All groups share one centre, and each spreads out both ways along 10 directions, with some noise.
Known rows, each followed by its group:
[12.4  5.5  8.6 34.7 18.9 -9.2  6.7  4.7 -5.7 17.9  1.7  2.6  0.0 -6.1
  4.2]
Kinuk
[ -6.2  -2.0  -4.0 -29.2   1.7   1.1   7.8 -21.3   5.2  25.6  57.3  -6.2
 -13.2  13.4 -21.0]
mitag
[  6.6  11.2  -8.9  -6.8  42.7   5.3  36.7 -11.1  10.7   8.2 -15.4   7.8
  -0.6  11.7   6.4]
saze
[ 16.7 -13.9 -11.8  18.5  21.9   5.7  20.3  -6.3  -1.8  13.7 -25.1   3.0
  -8.6  -1.9  42.0]
Kinuk
[ -5.3  12.7  -4.7   9.9  15.3 -11.9 -20.2   6.9  -2.0   5.5  13.9  10.3
 -33.9  -6.6 -26.8]
Kinuk
[ -2.3  13.0  17.9   4.1  -6.2  33.1  15.1  -1.2   5.0 -23.6   8.7  25.1
  -7.3  -6.5   6.9]
Poz
[ 20.5  16.1 -13.2  -4.9  18.5   7.8  12.3 -24.1   6.9  20.8 -14.0 -15.2
  -9.1  -7.7  20.9]
mitag
[  0.0 -32.2 -29.3 -22.9   7.6  12.3   3.6 -33.9 -17.3   1.2   5.2 -17.8
  -7.6  13.4   0.3]
mitag
[ 21.2 -58.4  -4.5   5.7   8.1  18.5  14.4  -9.1 -27.0  -2.1   9.5 -11.4
  -5.0   5.9  25.9]
Kinuk
[ -4.7   3.4  -3.2 -12.9  -1.0  17.7  10.8  -3.1  -0.3  -8.3  -8.9  28.1
 -25.0   5.3  12.3]
saze
[ -7.6 -22.4 -12.9  -0.1   7.8 -11.6  -0.5 -12.4 -14.1   4.4  29.8 -14.3
   4.5  23.9 -22.3]
mitag
[  7.3   4.6  -7.5   7.8  17.0  30.6  14.1 -10.3  18.7 -27.6  -5.0  -6.3
  -1.5   0.9  21.7]
Poz
[ -5.0 -24.7 -29.2  11.2  12.2 -10.2  -7.0  14.4 -14.0 -34.6 -14.1   7.6
   5.2  10.8 -11.2]
saze
[  4.5 -23.0 -19.7 -20.8  12.6   3.3  22.3  20.3   9.9 -11.0  -5.5  10.3
 -28.3  11.5  -0.3]
Poz
[ -5.4  -8.5 -31.9  -8.0   0.2 -13.3   0.8 -12.7 -14.0  11.5   6.2  -0.3
 -11.5  -7.0 -13.3]
Kinuk
[  1.1  -8.3  12.4 -15.1  -0.3  11.2  20.8   1.8   4.8  13.7  26.7  22.4
 -37.4  18.6  11.6]
mitag
[  7.5 -19.6 -16.1   2.9  11.7   3.3  -3.4  13.6   6.2  -4.5  20.0 -10.9
   8.2 -11.8 -12.3]
Kinuk
[-10.9  23.4  21.4   6.4 -23.4 -28.8  -1.3   6.5  15.9  33.9  66.8  12.0
 -24.1  23.2  -8.4]
mitag
[ -0.9 -12.9  -1.1  -5.1   8.0  12.2  13.2   0.6  -6.3  -4.0  -2.8  16.1
 -18.1   9.1   2.6]
Poz
[  2.5   5.3   0.8  16.0  38.2   1.9 -15.6 -36.3 -16.5   1.4   5.5  -7.1
 -12.4  23.1  -3.4]
saze
[  5.0 -21.3   4.1   1.0  14.8  22.0   9.5 -14.9 -15.3   1.5   7.7   5.9
  -4.0   2.8   2.6]
saze
[ 11.2  23.1  22.0   5.0  21.6 -19.8  21.1  16.8  11.3  36.1  24.9   6.1
 -19.1   5.2 -14.0]
Poz
[-11.5   6.1  -2.7  -9.1  12.7  10.8  26.3   2.8  -0.9  -0.6 -20.5  27.0
   4.8  -1.0 -13.1]
Poz
[ -3.2  16.5   1.2  17.2  26.8 -18.4  -4.9  -0.5  10.4   1.2  -6.3 -13.4
 -16.5  24.2 -12.3]
saze
[ -8.9  11.0  10.8   0.8  26.9  24.4  14.1 -12.0   2.1 -10.5  -6.6  14.5
  -1.5   4.8 -12.9]
Poz
[-13.4  -7.9  -5.9 -35.6   3.7  21.1  40.3 -36.0 -19.4   0.7 -20.5  19.8
  -8.4  20.1  -2.6]
saze
[ 3.2 -6.2 -1.6 -2.5 -0.6  5.2  8.2 -6.9  4.9 -5.5 -4.8 -7.1 -4.0 21.2
 17.3]
Kinuk
[  4.6  -6.4  15.4  -1.6  -3.7  11.0   3.2   9.3   5.0   5.4  11.2   9.2
 -33.2   1.7   5.8]
saze
[ -9.5   6.7 -21.0 -21.0   4.6 -18.5  34.5   1.7   1.8   1.0 -11.2  10.6
  -6.7  15.0 -17.4]
Kinuk
[ -7.5  -2.3   0.4   7.2 -25.5  -9.4  15.9  -3.7 -15.8   8.5   6.6  17.9
   9.1   8.5   8.3]
mitag
[  1.0  -2.5 -30.0 -13.3  -2.0   3.0  11.5  -3.0  13.3   2.4 -18.6   3.8
 -10.5  -0.3  27.6]
Kinuk
[ 10.2   1.2 -19.6  12.0   5.9  27.0  20.9 -11.3   3.5   2.7 -47.1   9.8
  25.8 -25.7  45.9]
mitag
[-13.0 -19.4  -2.1   8.5 -10.9   4.2   9.1   1.4  -7.0   2.2  19.7  15.4
  18.3  10.4  -0.3]
mitag
[  2.1  10.5  -3.3 -22.3  24.7  19.6  22.5   1.0  19.9  -9.1  35.1  -2.1
  -9.5  -3.7 -33.3]
Poz
[  1.7  -1.0 -13.2  -3.6 -11.1 -21.8  11.4  26.3  -3.1 -11.9  -3.0  10.2
 -16.6   3.3 -11.7]
mitag
[  0.8 -16.9 -17.1 -10.6 -14.6  -6.9  12.4  10.6  -7.5  -2.3  18.4   4.1
  -0.5  -2.5 -11.1]
saze
[  4.9   3.0   5.0  32.0  -5.5 -12.9 -12.7   4.0 -15.8  20.3   5.3   1.7
  21.3  -9.4  -1.3]
Poz
[ 24.2  -4.3 -49.0 -20.4   1.9  -4.8 -15.9  11.0  23.2   8.7  56.5  -5.0
  -6.4 -27.2   3.9]
saze
[  6.1  -1.7   1.7  -6.6  19.4  10.1  28.5  -8.6   5.4  -6.8   3.8   1.3
 -26.4  20.5   7.3]
Poz
[  7.4 -12.3 -28.9  19.3 -11.0   3.2 -26.5  14.9   3.2 -11.8   4.7   2.2
   8.9 -19.8  19.6]
saze
[ -4.5   7.7 -26.3  -9.5   0.4  19.5   3.4  -6.0  13.3  -6.3 -28.9   8.1
   8.9 -16.0  17.5]
mitag
[ -5.9 -18.7 -22.6  12.4   7.2   1.5  -9.4  10.2 -12.2 -16.6 -13.9  15.0
  -3.9 -12.7 -10.8]
Kinuk
[ -5.1  18.1  20.0   7.5 -24.4   2.9  12.5  13.1  13.3  17.3  -1.1   9.9
 -10.8  -6.5   8.6]
saze
[  9.3 -24.6 -29.8  14.6 -10.0  12.0  -9.2  30.0  15.3 -28.2  -3.5  -0.5
   2.5 -20.0  25.2]
Poz
[-23.5  29.0  -0.9 -39.7  -0.1   5.5  21.3   9.6  23.0 -20.1  -0.7  17.7
  -9.8  22.1 -33.8]
Kinuk
[-16.9   6.4  -3.3 -16.0  -8.6   4.6 -12.4 -37.5 -12.7  -6.6   2.3  -6.4
 -13.8  32.5  -5.0]
Kinuk
[  1.6   9.7  -9.5  -8.9  11.3  15.9  -7.4   2.4  23.5   4.8   5.9   1.4
 -22.2  -6.6   4.8]
saze
[  9.8   5.0  -4.6  21.0   7.0 -43.1  16.9  22.6  -4.0  20.9  26.1  -5.5
  -0.9  -2.1 -23.3]
Kinuk
[-18.4 -20.4 -10.2   4.5 -23.1  -9.8  10.6  14.0 -13.0 -12.4   9.5  18.7
  18.3   8.6 -12.3]
mitag
[  5.1  14.2 -12.9  15.4 -13.7  24.1  -4.6  -2.9  18.2 -23.1  22.9 -14.1
  24.6 -27.0  12.8]
Poz
[-13.4   8.9 -11.7 -16.2  11.6  -9.6 -20.6   1.1   0.8  32.8 -18.8  21.6
 -29.4   5.9 -14.7]
Poz
[  0.9 -20.2 -10.4  -4.8  10.4  -0.1   8.6 -10.0 -21.0  -9.2  -1.5  -4.7
 -14.0  15.2 -13.1]
mitag

New rows. What belongs after each?
[  7.1  22.1 -28.8  -6.1  20.0  -3.5   4.1 -22.1  14.5  13.0   3.3  -5.2
   1.1   0.9  15.4]
saze
[  9.7  10.1 -30.6  12.1  -3.0 -25.9  -9.3 -26.7 -15.8  12.7  15.3  -8.1
  20.6   4.7  11.4]
saze
[  6.9 -11.0 -16.7   0.2  27.5   5.8  -4.8 -10.1   2.2   7.5  -5.0  -3.8
 -39.8   5.2  15.4]
Kinuk
[ 19.6   9.0 -14.1  18.1  -1.9  -2.1   7.9  12.4   3.3   6.1 -17.1  -6.0
  20.3 -31.8  13.5]
mitag
[ -6.7  -3.5 -17.3  -6.6  17.7  10.6  12.1 -10.8  13.6  -2.3 -32.2 -10.1
  -9.5  11.8   7.7]
saze
[  4.0 -13.5 -21.8   6.4   5.3  -1.5   1.4  -7.4 -30.3 -14.6  22.1  21.4
  31.7  -9.9 -16.7]
saze
[  6.4 -16.3  12.9  16.9  30.1   3.8  11.7  24.5   6.6  -4.4   5.7 -15.4
  -4.1   2.3 -25.8]
saze
[  0.4  -2.4  -6.4   9.2  39.7   9.4   2.9 -28.3  -7.0  17.4 -18.3  -9.4
  10.9   8.2   1.3]
Poz
[-21.3  29.0 -16.4  12.2  13.9   9.3 -18.9   4.4  28.7 -15.0 -27.8  11.6
   4.6   2.2   4.9]
mitag
[ -3.4  17.8 -10.4 -12.4   7.0   6.4  34.3   5.0  24.0 -25.4   3.3  -1.1
 -17.0  15.5  -0.4]
Poz
[ -6.9  15.6  -1.6 -13.1  -5.1  16.5 -16.5 -23.4  18.6 -11.0  -1.6 -14.2
 -15.6  30.7  17.8]
Kinuk
[ -1.6   8.4  22.8  26.2   0.2  21.5 -31.1   3.1   7.7   5.7  11.1  -5.2
 -18.4  -8.7  -2.8]
saze
[ -1.3  -2.2 -19.0 -11.6  -0.4 -20.5  16.6  11.3   5.8 -14.7  17.6  -9.1
 -13.5  16.3 -18.5]
Poz
[ 13.1  15.5   0.2  25.0   8.7  -7.0  -1.8   3.1  10.7  21.1  -0.9   5.2
 -18.5  -7.2  21.4]
Kinuk
[ 12.1  25.3 -32.8  -4.1  33.7  -5.6   1.6 -27.4  -6.5  -4.7   9.1  30.6
  -1.0   7.4  13.6]
saze
[ 12.3 -30.9 -12.2  -2.6  11.6   1.3  17.8   5.9   6.6 -15.5  -7.8 -19.1
 -12.9  33.8  21.9]
Kinuk
[-11.0  -4.3  -4.6 -16.7  -9.7  13.7   9.1  24.6  11.4 -16.4  -2.0  27.0
 -27.5  -3.5 -12.7]
saze
[ -7.0  -3.5  -7.5   1.9  -1.3   4.5  14.4 -22.1 -16.7  -8.1  11.1  -5.7
  18.5   6.3 -12.3]
Poz
[ 18.6 -26.1 -10.2  23.5   5.5  -6.6  -8.7  30.9   9.7 -22.2  19.8 -14.4
 -19.6   0.5   9.8]
Poz
[  2.7  14.0 -19.6 -11.5   5.7  -4.2 -12.1   2.3   2.1  -9.5  -6.6  -8.6
 -16.5  -9.0 -19.9]
mitag
[-13.5  11.0  21.6  13.5 -23.4 -24.6  13.8  15.4 -16.0 -14.2   1.7  24.2
  -1.2  24.5 -17.1]
Kinuk
[ -1.8  -5.2 -25.5  -5.5  29.3  -1.6  36.4   9.2  -5.4 -30.6 -36.5  38.8
  -0.4  15.9   6.0]
saze
[ -0.7  -5.2  -4.1 -19.4   8.5  27.7   6.8 -13.1  13.9 -11.1  -2.8  -5.9
  -5.1  16.6  14.0]
Kinuk
[ -6.6 -20.0 -33.3   7.0 -13.9   4.8 -18.3   8.1 -17.6  -5.2  11.3   8.8
  21.1 -40.1 -22.1]
Kinuk
[  2.3  -8.6  -3.7   4.9 -17.5 -34.1   4.8  -0.8 -16.0   3.5  19.4 -10.4
 -14.8  29.1  -7.6]
Kinuk
[ 12.3   0.5 -36.4 -28.5  17.3 -19.7  17.5  11.0   9.1  -4.3  35.9  11.7
 -11.7   4.5 -20.1]
saze
[ 15.0 -21.8  -9.1   9.9   4.0  -4.5   8.4   5.1 -20.0  -7.3  -9.2  -5.2
  -4.3  -2.7   4.7]
mitag
[  4.1 -13.7  -4.4   7.7  16.3   9.0   1.2   0.4   4.1   2.4  17.2  -2.8
  -0.9   3.9   1.5]
mitag
[-21.9  -7.7   8.9  21.1 -14.2  19.1  -0.2  10.2 -13.5 -16.4 -25.0  13.7
  29.7 -12.4 -14.8]
saze
[ -6.0   0.4  -7.4 -22.9   7.3   8.3  24.1  -5.4   9.5 -12.8 -22.2  12.7
 -25.8  28.1  15.7]
Kinuk
[  9.0  -5.7 -20.6   9.2   3.9  -3.7 -15.3   5.3   8.7  -3.6   2.0  -3.7
 -19.9   2.2  20.4]
saze
[  2.3   4.5 -28.3   5.3   0.3  12.8 -26.8  15.2  25.8   8.0  -4.5  -0.9
  10.0 -31.7  12.4]
Poz
[ -0.3   2.5 -18.2 -21.4  11.7   2.6   1.4  -9.7  11.8  15.4 -11.7   8.2
 -36.6  12.5  12.8]
Poz
[ -2.5 -22.8 -14.6  -0.9  18.4   9.4 -12.7  15.2  23.3  -9.6  18.9  -1.1
 -31.2  16.5   6.2]
mitag
[  5.8 -12.2 -28.2 -13.1   1.9   1.5  -4.0   9.5   5.9 -17.3  -9.6  -3.2
 -26.4  -3.4   0.9]
mitag
[ 22.8 -11.6  -5.9   3.6   9.7  -1.0  25.9  -6.2 -18.9   6.8  15.9  24.4
  -0.9   0.8  22.7]
saze
[ -7.0  -1.4  -3.9  -7.4   6.0  17.2   1.6 -13.7 -19.3 -13.9 -12.4  11.5
  -5.0  -1.8 -16.5]
mitag
[-12.1 -20.2  -3.7   8.3  16.1   8.9  -6.5  26.4  -1.2 -34.0 -18.1   9.1
 -18.2   9.4 -18.8]
saze
[-28.5 -11.7   2.1  -1.9  -0.2  15.2  -1.2  -4.0   0.8  -8.6  14.6  25.5
  -2.6  23.1  -7.7]
mitag
[-12.8  -1.8 -16.7 -12.2  33.8  43.3 -36.2  -4.1  28.8 -33.6 -17.8  -3.2
 -32.1   8.0   2.0]
Kinuk
[  5.0   9.4 -25.9 -22.7  35.8  24.2  16.5   4.8  25.8 -11.4  -8.3  26.0
 -17.1  -5.4   4.8]
saze
[-11.5  -4.0  -4.0  -7.0 -14.2  17.7  -1.8 -20.0  -9.3   2.7  -9.0   8.2
  -3.4  -1.2   9.3]
saze
[ -1.6  11.5   1.5 -18.5  22.4  35.6   8.6   2.3  36.4  12.5   1.6  -4.7
 -12.6 -16.9  -3.1]
saze
[ -2.4 -12.0 -10.3   5.4  -0.3 -32.6  -6.1  16.7 -15.6  18.3  -4.8   8.8
  -6.5  10.0 -17.9]
Poz
[  9.5   8.7  17.3   5.5  11.4  -8.4  28.6 -23.3 -15.3  17.5  39.0 -14.8
   6.8  14.1 -19.0]
Poz
[ -1.7   9.8 -19.3  -1.0  -4.5  13.5  15.9   6.8  18.8 -25.9   0.6   2.2
  11.2 -10.1   4.7]
Poz
[  2.3   5.5  28.2   3.7  18.7  15.5  22.9  13.3  22.7  20.1   2.2  -7.2
 -25.5   1.9  -6.4]
saze
[ -4.5  13.8   0.2  -7.6  -1.3  22.5 -20.0 -25.8  13.2  18.1   8.3 -13.2
 -21.2  -0.6  10.2]
saze
[ -4.3 -24.5   9.7  22.4  11.7  11.9  -4.7  14.6   9.8  -4.2  17.1  16.4
 -16.9  19.4  21.4]
mitag
[-12.0   4.5 -17.1 -12.5   3.7  19.9 -33.8 -22.9  -2.2  18.6  -5.7   8.4
   0.8 -15.4  -4.6]
Poz
[-11.6  12.4 -14.6  -4.2 -13.2  16.5  11.6 -22.0  -2.4  -9.9 -30.1  13.4
  12.2  -0.3  22.5]
Poz
[  4.8  14.4  -4.8   6.1   5.5   7.4  34.5  -4.2  15.3 -23.1  -4.0  -0.8
  -1.0  10.9  16.3]
Poz
[  4.7 -32.1 -29.8  -8.0  16.7  -3.8 -23.5   7.2  -5.3  28.6 -19.6   7.1
 -19.9  -3.0   8.6]
Poz
[ -5.3  11.0 -26.1   0.6   8.6 -10.6  -7.2 -13.6   3.1   6.4 -18.9   4.4
 -30.5   6.6  13.2]
Kinuk
[ -8.2  -5.7 -13.4  -5.3  16.4   7.2   1.5   2.2  12.0  -3.0  12.1   1.2
  -2.8   6.2  -9.4]
mitag
[-17.3  10.5   0.2  -4.5  -2.1  13.0  13.5  -6.0   1.2  -0.8 -21.0  12.9
   6.5   0.7  -7.8]
saze
[  0.6   4.3 -24.9 -12.4 -13.5  10.6  -8.8  16.0  27.6 -22.7  22.9  -2.8
 -18.9 -12.8   4.2]
Poz
[-11.9 -14.5   1.8   6.7   3.0  10.7  -5.1  10.1  21.0   0.8  24.9  20.1
 -27.2  27.8  20.5]
mitag
[-12.3  51.7  10.6  18.6 -13.6 -18.9  -7.8 -27.4 -16.0   2.8 -18.3  39.5
 -21.1  25.6  26.7]
saze
[ -6.5  -0.7  -0.5 -11.1  20.8  44.7  12.5 -12.5  10.5   4.4 -10.7   1.6
  10.3 -16.2  -1.6]
saze
[ 16.0  15.2 -46.0  -2.6   5.9 -21.0 -15.0 -10.5   4.3  -8.0  11.3  21.1
 -23.6  12.0  36.6]
saze
[ -0.4   3.4 -32.1   2.8   5.8   4.4 -23.3  -4.6  15.5  -0.6 -11.4  -3.0
 -17.8 -10.4  16.7]
Kinuk
[ -8.1  -5.3  -2.6 -17.0  12.8  26.6  10.4 -25.0  -3.7   4.5  -7.3  -2.6
 -12.0   8.7  -1.0]
saze
[ -5.5  11.2 -34.3   4.1  -8.7  -2.3 -36.7  -8.1  22.4  -8.7  -7.7 -27.6
   1.1   5.9  19.0]
Kinuk
[  2.7  -4.5   0.7   5.3  24.6  35.3 -14.4   9.6  26.3 -25.6 -11.4   0.4
 -16.0   6.6  18.0]
Kinuk
[-21.7  21.6  -5.5 -10.6  46.9  -0.9  -8.7 -48.7 -13.4  36.2 -36.6  -0.8
   0.7  23.9 -20.1]
Poz
